The rows come from 4 hidden closed curves, with some noise, and rows from the same curve form a group. Each curve winds through 6 dimensions. The rows are also pushed far along 4 directions, which tell nothing about the answers.
Known rows, each followed by its group:
-13  -15  -22  -13  -42  5  -18  42  -16  1  -37  20  8  11  10  -28  1  -17  8  21  19 -> T
-20  -57  -25  -11  -21  -29  -36  18  32  -34  10  17  32  -7  33  -31  18  -17  -28  36  -2 -> V
-14  -7  1  3  -17  -6  -5  5  3  -3  21  4  -13  -6  -4  -15  -7  -17  5  20  14 -> T
8  -34  17  3  28  -20  -7  -11  45  -16  -3  9  28  11  33  16  20  -4  -29  -22  -26 -> U
1  3  -4  -16  -30  17  10  30  -24  9  -58  14  0  25  11  -2  -12  -8  19  -15  3 -> T
6  0  -8  13  -14  9  11  22  -21  8  -12  -3  -7  7  -15  -3  -1  3  19  -6  25 -> N
-3  -9  -25  -18  -11  -7  -23  20  3  -4  7  0  -3  -28  -4  -18  -5  -3  -15  32  9 -> N
3  -28  4  -4  11  -8  -18  -13  11  -12  11  4  17  -13  17  5  11  -12  -15  -8  3 -> V
-5  -4  -28  1  -38  6  12  33  -43  2  -11  -2  1  13  -14  -7  1  5  33  16  36 -> N
8  30  -5  -2  -2  40  25  14  -43  19  -30  -10  -12  13  -23  17  -19  19  29  -19  -4 -> U
16  12  9  3  19  -1  17  -21  -2  1  1  -13  1  -5  -10  16  5  20  0  -23  -7 -> U
28  9  -23  -1  26  -26  -21  -9  31  -3  7  -25  -6  -33  -20  -4  18  30  -39  8  10 -> V
38  39  -1  14  38  -4  15  -29  19  3  14  -30  -19  -33  -31  3  7  36  -13  -9  -9 -> N
18  3  -6  16  1  -2  0  13  0  4  3  -7  -15  -2  -12  -5  5  0  3  1  16 -> T
3  3  -13  -7  -22  -1  0  0  -16  -15  2  -1  -9  -6  -6  -14  3  -7  16  28  15 -> N
-24  -7  9  10  -26  20  12  48  -25  21  -10  24  -2  31  7  -6  -15  -18  26  -10  -10 -> U
7  -21  -1  -3  -3  -4  5  17  3  -8  -23  6  16  24  19  12  9  0  0  -8  -6 -> U
-18  -16  7  -6  -29  -2  4  2  -9  -11  -10  16  5  21  12  -8  0  -19  16  10  6 -> U
8  -25  14  11  25  -12  10  -12  35  -17  -8  2  28  19  26  19  20  3  -13  -20  -18 -> N
-28  -3  9  5  -5  7  -5  0  0  7  9  9  7  7  -3  -5  -2  -12  5  13  5 -> T
-20  45  -17  2  -26  18  -3  5  -45  18  39  -4  -34  -23  -39  -27  -23  6  24  35  8 -> U
17  12  9  10  25  8  8  -14  -10  4  23  -9  -8  1  -1  28  -1  9  5  -15  -13 -> N
-14  5  22  5  8  -1  3  -13  19  2  -1  9  -2  18  7  4  -3  -10  -5  -6  -17 -> V
-4  -16  0  -4  -6  9  -4  3  -20  -1  5  6  10  0  7  9  -1  -8  9  -10  5 -> V
-17  -8  -10  -26  -21  -5  -16  6  3  -3  -10  9  5  -17  4  -22  -9  -10  -10  18  2 -> T
-19  -20  -9  -14  -48  -4  0  29  -32  2  -17  16  1  6  -6  -17  -3  -16  21  12  31 -> U
-37  -17  36  5  -11  24  2  -6  -22  4  24  28  10  21  25  9  -15  -36  25  -16  -20 -> V
23  13  -25  -2  18  -20  -1  -11  8  -6  14  -30  -7  -24  -25  6  13  29  -15  18  19 -> T
-1  -3  9  7  -10  -2  25  -1  7  -9  -14  7  7  16  10  -6  2  -2  13  -3  -10 -> V
-15  -49  11  -13  -20  -4  -25  -6  18  -33  -1  24  21  -10  28  -25  9  -39  -9  15  -6 -> N
-1  -34  -4  6  5  -23  -10  2  42  -25  4  7  23  7  28  -9  20  -4  -25  5  -16 -> V
33  15  -10  15  9  -6  12  -3  -1  4  -11  -25  -14  -13  -30  2  13  20  2  -9  37 -> N
-7  -10  12  6  19  6  -23  -6  1  8  22  5  7  -6  3  11  6  -11  -11  -8  0 -> T
5  32  -21  -2  -17  -13  -2  -10  -31  3  38  -15  -29  -22  -32  -12  2  13  13  32  28 -> U
5  -5  10  0  18  1  -1  -5  15  1  4  2  5  -14  2  1  -1  5  -13  -15  -22 -> V
-2  15  7  -2  5  9  1  0  -2  14  -6  -3  -14  1  -7  8  -11  -6  3  1  6 -> N
-10  -1  -15  -20  -32  4  -4  18  -13  -9  -12  8  -9  0  2  -20  -10  -15  14  37  6 -> N
-5  -7  1  1  8  -11  2  4  21  -6  6  8  13  8  15  0  9  7  -12  3  -27 -> U
-9  6  -20  -5  -7  -8  3  10  -1  6  -12  -8  8  0  -11  -6  2  15  -1  16  17 -> N
-33  -48  -7  -20  -31  0  -9  14  -2  -18  -37  22  45  27  33  -4  5  -19  4  4  11 -> V
15  24  8  21  31  14  34  -3  0  16  -10  -20  -3  5  -27  23  -1  31  8  -26  -3 -> T
-30  -10  -18  -15  -27  -21  -20  8  15  -13  19  13  10  -17  7  -39  3  -6  -13  48  -7 -> U
-35  -5  -28  -27  -32  -2  -25  13  -20  -7  10  12  10  -11  4  -23  -8  -6  0  47  2 -> U
-40  15  28  12  -2  21  0  -12  -36  16  62  22  -8  23  17  14  -21  -21  26  -1  -36 -> T
-9  -5  -19  -4  -40  11  15  44  -19  4  -57  5  2  23  -12  -17  -5  -4  25  15  35 -> T
20  3  -9  -3  9  6  4  11  -13  8  -21  -12  -4  2  -13  18  1  16  -1  -20  13 -> V
23  4  6  18  16  -10  0  -7  21  -3  4  -4  -5  10  8  6  14  3  -7  -8  -4 -> T
-8  -8  -9  -6  -22  -13  6  2  6  -17  -4  6  8  2  8  -19  6  -2  5  22  2 -> V

New rows. What belongs after each?
1  15  -7  15  -1  27  22  28  -39  21  -11  -9  -6  20  -27  18  -4  15  31  -8  20 -> T
2  -5  2  -5  7  6  -3  -16  -2  -7  -6  -4  14  -22  -8  -5  6  6  -3  -7  2 -> N
-24  0  -17  -4  -19  0  -10  13  -13  5  4  0  3  -7  -18  -16  -2  -3  7  34  29 -> T
-12  14  40  31  28  20  4  -41  -15  9  68  5  -8  -7  -5  11  -3  -7  13  -24  -27 -> N
1  4  3  22  3  7  -2  7  -12  11  37  0  -14  -10  -12  -4  -4  -2  9  -5  4 -> N
21  36  16  32  38  9  11  -5  3  30  41  -13  -27  -21  -29  6  -6  22  -5  -29  -24 -> U
15  -17  5  14  17  -3  21  -4  16  -6  -36  -9  28  14  1  16  18  17  -3  -34  11 -> N
-15  12  -8  -17  -9  14  -9  -4  -31  5  14  0  -6  -13  -11  0  -13  -1  11  19  5 -> N
-6  -4  1  -2  -3  -1  6  6  15  -8  -3  5  6  -2  7  -11  -3  1  -3  9  -20 -> N
-7  7  -4  -10  11  0  -21  -13  -5  7  14  3  5  -11  4  5  0  3  -13  3  -7 -> T
2  -27  -5  -6  2  -13  0  7  24  -19  -28  7  30  19  25  5  18  -1  -12  2  -7 -> T
25  7  -18  8  0  -15  -7  7  5  -3  -1  -11  -13  -6  -10  -7  15  6  -6  13  25 -> T
-8  -13  16  -1  21  -5  -5  -7  18  3  11  9  18  -7  11  7  3  2  -19  -18  -27 -> U
27  17  -28  -2  3  7  -2  15  -9  1  -22  -18  -13  2  -13  6  4  16  -1  9  15 -> U
-5  -4  24  33  28  7  7  -9  12  4  53  6  4  12  16  14  0  2  -2  -27  -44 -> V
10  11  5  11  29  -6  8  -21  9  3  27  -23  -9  -13  -22  18  3  15  -6  -2  11 -> T
5  -5  19  -9  14  17  19  -9  2  0  -43  2  16  19  9  25  -4  0  6  -28  -12 -> N
-42  -15  20  -4  -28  26  7  16  -20  7  -1  29  13  9  13  -18  -22  -25  23  -5  -19 -> V
5  7  13  -8  9  15  18  2  7  4  -30  -1  0  11  2  13  -10  1  4  -14  -19 -> N
-4  16  -13  -21  -34  9  12  19  -35  6  -27  3  -17  4  -18  -10  -14  -2  24  20  21 -> V
30  7  -30  -6  6  -28  -7  -19  9  -13  -13  -28  -2  -18  -19  2  23  21  -13  21  48 -> N
-10  -9  -1  16  3  -13  -16  -11  3  -5  55  2  1  -11  3  -7  12  -6  -1  16  4 -> N
-11  -18  24  3  -8  -3  20  2  -2  -3  -4  16  14  11  8  1  1  -5  10  -27  -16 -> U
5  -11  6  4  14  -16  10  13  24  6  -16  5  17  5  7  5  11  12  -16  -20  -14 -> U
11  3  -10  -15  -6  -17  -4  -15  5  -11  -16  -10  -4  -3  -5  2  10  1  -5  17  27 -> V
-1  -2  5  4  31  -24  -24  -12  42  7  31  1  9  -30  2  -9  10  9  -41  1  -21 -> U
10  0  7  3  5  -3  11  3  7  -2  -30  -2  -3  36  5  22  6  1  2  -14  3 -> V
14  -7  -16  -12  -1  -1  -7  13  -6  -3  -23  -2  10  2  8  10  7  7  -6  -5  5 -> T
-26  -20  13  12  0  15  0  9  -14  5  15  15  16  34  21  17  -6  -11  11  -19  -20 -> V
9  -7  7  14  18  1  16  -11  24  -3  -12  -6  21  -5  4  0  8  16  -8  -26  -10 -> V
46  7  -17  2  10  -8  14  12  9  -4  -38  -18  -3  4  -4  11  14  23  -6  -18  9 -> T
-5  -26  24  -4  0  -6  -1  -8  30  -8  -6  9  1  -2  18  -4  -8  -23  -13  -17  -10 -> T
16  22  -12  11  0  7  26  15  -7  14  -31  -19  -8  7  -27  3  0  23  13  -8  24 -> N
15  7  22  23  16  18  13  -16  -13  0  29  0  -13  -6  -6  6  0  -2  16  -24  -18 -> N
-11  -3  28  4  32  1  -20  -34  28  2  38  7  3  -31  5  -2  -2  -11  -25  -8  -27 -> N
-8  -19  -13  -9  -29  -15  9  25  1  -14  -20  11  14  7  7  -20  7  2  5  12  1 -> U
-18  -23  17  -3  -2  13  3  -8  4  -13  -6  16  27  -4  14  -9  1  -9  2  -11  -24 -> N
36  0  -27  -5  6  -21  -7  7  15  -11  -11  -15  -5  -17  -2  -4  16  18  -18  5  11 -> T
22  -2  -2  8  4  -4  21  16  20  -5  -44  -3  4  33  10  12  12  7  0  -12  0 -> U
-34  -15  28  1  -13  30  15  22  -16  8  -2  30  12  26  21  2  -22  -21  21  -21  -44 -> V
-7  2  19  7  0  -2  -8  -15  1  2  23  11  -12  9  14  2  -4  -21  3  -2  -7 -> T
9  -35  -30  -20  -30  -6  12  30  -1  -24  -63  1  29  11  13  -11  13  5  6  5  20 -> V
35  11  -15  6  3  -13  5  -3  13  -12  -13  -20  -16  -10  -16  -7  13  16  -6  5  17 -> U
6  -3  -8  -6  -8  -13  -5  2  5  -6  -23  -6  -4  19  -1  6  8  -3  -2  10  24 -> V
-15  -20  11  3  -1  10  -7  2  -16  -2  28  14  12  5  17  9  -4  -14  7  -11  -14 -> V
-1  -1  -15  2  -15  12  15  13  -31  1  0  -4  8  -4  -6  -3  -2  11  22  -3  9 -> V
-9  -14  3  2  4  -17  -1  15  19  5  3  10  16  0  9  -2  6  5  -15  -6  -17 -> U
-5  35  30  15  25  10  19  -22  -21  31  36  -5  -15  -10  -26  17  -11  16  8  -35  -16 -> U
0  14  -10  2  5  -1  -1  8  -2  10  2  -8  -8  1  -16  1  -4  15  -8  3  -4 -> V
34  -14  -32  -5  -11  -19  -11  5  1  -24  -8  -16  -2  -29  -14  -19  23  11  -5  19  36 -> N
3  -1  46  21  46  -13  -11  -47  54  2  41  -3  -7  -20  5  4  3  -13  -32  -22  -23 -> T
63  39  3  12  44  -17  11  -35  24  8  10  -43  -41  -41  -39  17  3  31  -22  -27  18 -> T
-22  -9  10  15  -11  21  13  25  -11  8  10  17  7  8  4  -12  -13  -7  17  -9  -23 -> N
-7  -22  26  4  30  -9  -31  -26  30  -8  40  17  18  -4  38  11  10  -18  -29  -14  -40 -> T
2  -4  -34  -15  -14  -16  -5  10  -6  -10  -3  -16  1  -17  -18  -7  7  14  -3  37  34 -> T
21  -14  1  5  12  -12  7  -3  18  -17  -9  -5  5  13  16  14  14  -2  -5  -4  0 -> N
17  -1  18  23  20  3  5  1  17  7  17  -4  -13  -6  -5  2  -1  -3  -3  -22  -9 -> T
-11  -6  -26  -23  -22  -2  -35  20  -14  2  -21  11  10  -12  2  -21  5  -8  -9  25  20 -> T
34  31  -21  -1  2  2  20  14  -26  10  -37  -25  -23  21  -30  26  2  30  14  -8  29 -> V
